There are 4 ways to turn a row about zero (a turn may also mirror it). The second row of each pair is the first, turned, with some noise. The first 36 pairs use one turn. New pairs use 2 turns, one after the other, and a turn may come again.
In the rows, zero is written as 128.
Known pairs, each followed by its turns in order:
[ 74 122 136 175 107 168 108 190]
[ 80 196 130  83 168 101 132 127]
(3)

[138 110 114 123 127 142 130  49]
[ 90 104 134 126 186 121 157  94]
(1)

[122 205 150  85  97 166 126  79]
[103 106 183 204 150 136 180 127]
(3)

[ 92  76  88 168 135  53 108 115]
[177 149 143 112 168 182 112 203]
(2)

[163  98 129 120 194 192 108  71]
[146  76  63  92  89  89 169 153]
(2)

[104 207 168 133 110 132 152 132]
[ 64 141 158 194 148 143 118 140]
(3)

[157 115 124  90 136 171  91 181]
[144 139 147 162 168 132  98  72]
(0)

[156  94  91 153 132 157  76 174]
[149 135  43 145 154 148 112 114]
(2)

[ 93 149  68 126 158 129 164 129]
[ 88 141  74 122 165 152 150 149]
(0)

[118 110 142 116 159 101  69 135]
[118 170 148 171  94 123 134 101]
(0)

[129 139 165 148 159 119 125 121]
[131 128 136 110 128 135 178 124]
(2)

[110 144 112  73 110  58 144 138]
[ 69 105 126 157  99 104 114 191]
(1)

[153 140 168 131 131 155 141 151]
[157 161  95 137 118 151 147 130]
(1)

[112 143 170 130 129 155 165 152]
[133 179  86 118 110 145 129 124]
(1)

[158 176  86 131 113 167 134 103]
[143  88 125 102 123  94  89  78]
(2)

[198 129 105  83 160 155 147  51]
[187 155 130  69 139 182 178  93]
(0)

[123 113 148 119 148 109 168  49]
[124 150 150  61 107 141 178 157]
(0)

[ 83 117 207 127 114 135 155  49]
[137  99 199 151  52 120 180 162]
(2)

[158  76 162  77 132  84 141 207]
[159 177 199 186 162 125  83 169]
(0)

[158 122 115 207 126 141 194 141]
[117  47 140 135 177 175 127 107]
(2)

[144 140 111 150 157 112 112 119]
[159 147 109 151 115 128 121 136]
(3)

[191 104  95 127  66  82 148 110]
[105 112 170 219 123 124 152 115]
(1)

[139 103 105 157 138 195 162 170]
[ 95 123  72  95 145  64 147 141]
(3)

[142 127 158  52 125 155 130  81]
[123  66 146 155 131 149 183  89]
(3)

[107 117  66 139 133 127 129 114]
[169 109 126 119 160 114  94 154]
(2)

[ 49 153 136 131 150  93 139 134]
[ 95 155 148  69 114 117  96 179]
(1)

[125  98 127 113 145 133 127 132]
[130 117 115 115 119  98 144 115]
(1)

[132 111 102 119 121 129  90 130]
[140  89 136 136 142 102 114 121]
(1)

[131  89 157 104 165 152 108  96]
[136 115  96 117 117 161 173  86]
(3)

[135 144 129 131 145 191 121 147]
[119  94 137 138 168 136 138  86]
(0)

[117  69 149 104 116  96 139 175]
[136 166 173 155 147  94  97 171]
(0)

[132 111 179 102  74 127 136  91]
[109 128 158 154  52 149 121 136]
(2)

[164 106 135 108 125 109 126  72]
[172 156 142  89  97 131 143 121]
(0)

[142 143  72  95 155  52  99 118]
[103  48 169 130 113 119 138 184]
(1)

[118 101 117 117 142  49 137 116]
[170 107 133 109 120 177  79 139]
(3)

[141 155 115 207 143 127  87 138]
[136 211 108 144 102 106 126 157]
(3)

New pairs, each followed by its turns in order:
[169 113 149 104 128 201 207 118]
[186  56 173 117 137  82  79 134]
(1) (2)

[159 138 129 120 126 150 158 140]
[151 118 104 110 125 125 158 108]
(0) (1)

[152 129 151 180  49 179 128 130]
[142 143 159 142 193 115 136  47]
(2) (1)

[185 156 126 137 114  49 123 126]
[180 124 126 196 121 156 100  86]
(0) (1)

[169 129 153 122 111 134 118 127]
[129 119 156 117 150 124 158 146]
(2) (3)

[126 125 130  52 141 143 119 131]
[128  85 122 101 100 137 147 174]
(3) (2)

[179  99  90  93 120 163 111 125]
[122  72 162 144 122  96  81 119]
(2) (1)

[164  91 149 126 127 117 145 124]
[110 110 118 140 117 133 105 176]
(1) (3)

[148 106 131  94 149 143 110 144]
[152  97 131 130 105 150 149 153]
(3) (3)

[130 187 154 123 133  55 136 128]
[ 94  86 144 187 176 124  93 129]
(1) (0)

[130 144 119  88  49 108 118 138]
[135 215 116 105 116 129 114 150]
(1) (3)

[136 137 131 120  97 142  80 117]
[113 169 121 144 139 150 147 144]
(3) (1)

[160 132 128 139 132 117 143  64]
[ 89 117 149 112 160 132 174 144]
(1) (0)

[135  69 181 112 142 101  72 100]
[ 63 135 149  79 177 152 138 157]
(1) (2)

[175 121 155 110 130  77 154 163]
[147 119 144 153 182  75 103 120]
(3) (1)

[ 82  90 129 131 143  95 126  85]
[145 115 138 121 192 145 128  78]
(3) (0)

[145 123 163 138 153 135  57 126]
[103 122 153 133  87 162 157 177]
(0) (3)

[119 102  95 125 204  49 128 156]
[ 71  81 182  67 120 139  84  95]
(1) (3)

[128 123 152 128 120 118 107 132]
[133 132 119 136 118 117 101 127]
(1) (3)

[127 194 151 129 119 174 105 144]
[150 133 122  82 126 162 195 125]
(0) (3)

[117  90 107 171 207 127 127 154]
[102 177 172  94  88 177 146 116]
(0) (1)

[ 74 151 110 207 152 108 136 187]
[162 135  55 186 172 126 104 163]
(1) (1)

[151 140 165 116 130 145  75 140]
[123 100 118  78  91 131 134 148]
(3) (0)

[139 153 124 154 117 100 126 144]
[118 165 157 137 117 125 119 120]
(3) (3)

[111 125 143 145 135 118 146 178]
[142 105 139 123 156 112 170 128]
(2) (2)

[140 107 137 141  63 127  97 111]
[129 111 134 158  80 138 182 134]
(1) (0)

[130 152 121 143 128 133  91  93]
[136 100 161 112 128 128 149 157]
(0) (3)

[ 85 144 107 138 135 144  98 114]
[174 120 129 147 115 162 142 139]
(2) (0)

[122 129  95 172 112 130 118 108]
[ 98 105 156 154 105 119 125 118]
(0) (1)

[121  49 106 128  93 130 113  96]
[108  52 149 123 126 108 125  83]
(3) (3)

[143 109 152 164 125 105 132 142]
[123 117 118 150 146 120  78 132]
(3) (1)

[112  99 104 165 145 180 136 114]
[ 95 128 137 113 178  89  94 135]
(3) (2)

[ 89 121 109 117 133 158 165  66]
[133 128 146 156 205 129 159 143]
(3) (0)

[125  60 130 111 118 158  94 140]
[142  54 142 150 139 149 132 123]
(3) (3)

[107 119 126 144  95 131 144 151]
[121 102 137 142 111 111 158 113]
(2) (0)

[103 191 207 118 156 136  88 103]
[ 90 107 164  53 117  63  99 119]
(0) (0)

[207 105 191  82 145 145 104 117]
[150 132 176 182 131  95  45 142]
(2) (2)

[130 148 102  74 140  56 115 148]
[161 159 143 149  69  74  99 120]
(1) (1)

[141 135 100  49  90  99 130 144]
[149 145 199 117 105  88  93 102]
(1) (1)

[154 109 149 141 137 126 129 150]
[160 103 124 116 129 143 124 148]
(1) (0)

[153 121 121 119 191 100 112  94]
[141 102 150 170 141 151 133  74]
(3) (1)

[115 119 164 125 108 139 140  98]
[116 136  99 143 126  93 132 157]
(0) (1)

[130 136  74 164 114 143 123 125]
[122 137 124 122 104 155 184 109]
(1) (3)

[123 153 191 129 128 132 105 140]
[ 94 103 144 155 132 135 139 179]
(2) (3)

[158 115 124 122  49  90 207 132]
[152 138 133 116 110  63  88  36]
(0) (3)

[ 49 169 151 125 127 130 137 133]
[ 63 103 141 147 140 142 178  96]
(3) (0)

[ 89 126 143 124 121 176 151 109]
[113 140 122  96  82 146 104 156]
(2) (3)

[129  84 146 141 137 162 146 116]
[ 82 128 153 109 124 133 152 154]
(0) (2)

[111 198  87 136  71 163 130  99]
[136 206  89  99 155  92 123  79]
(0) (0)

[207 132 123 126 115 158 115 134]
[ 89  83 146 133 161  92  96  92]
(2) (1)

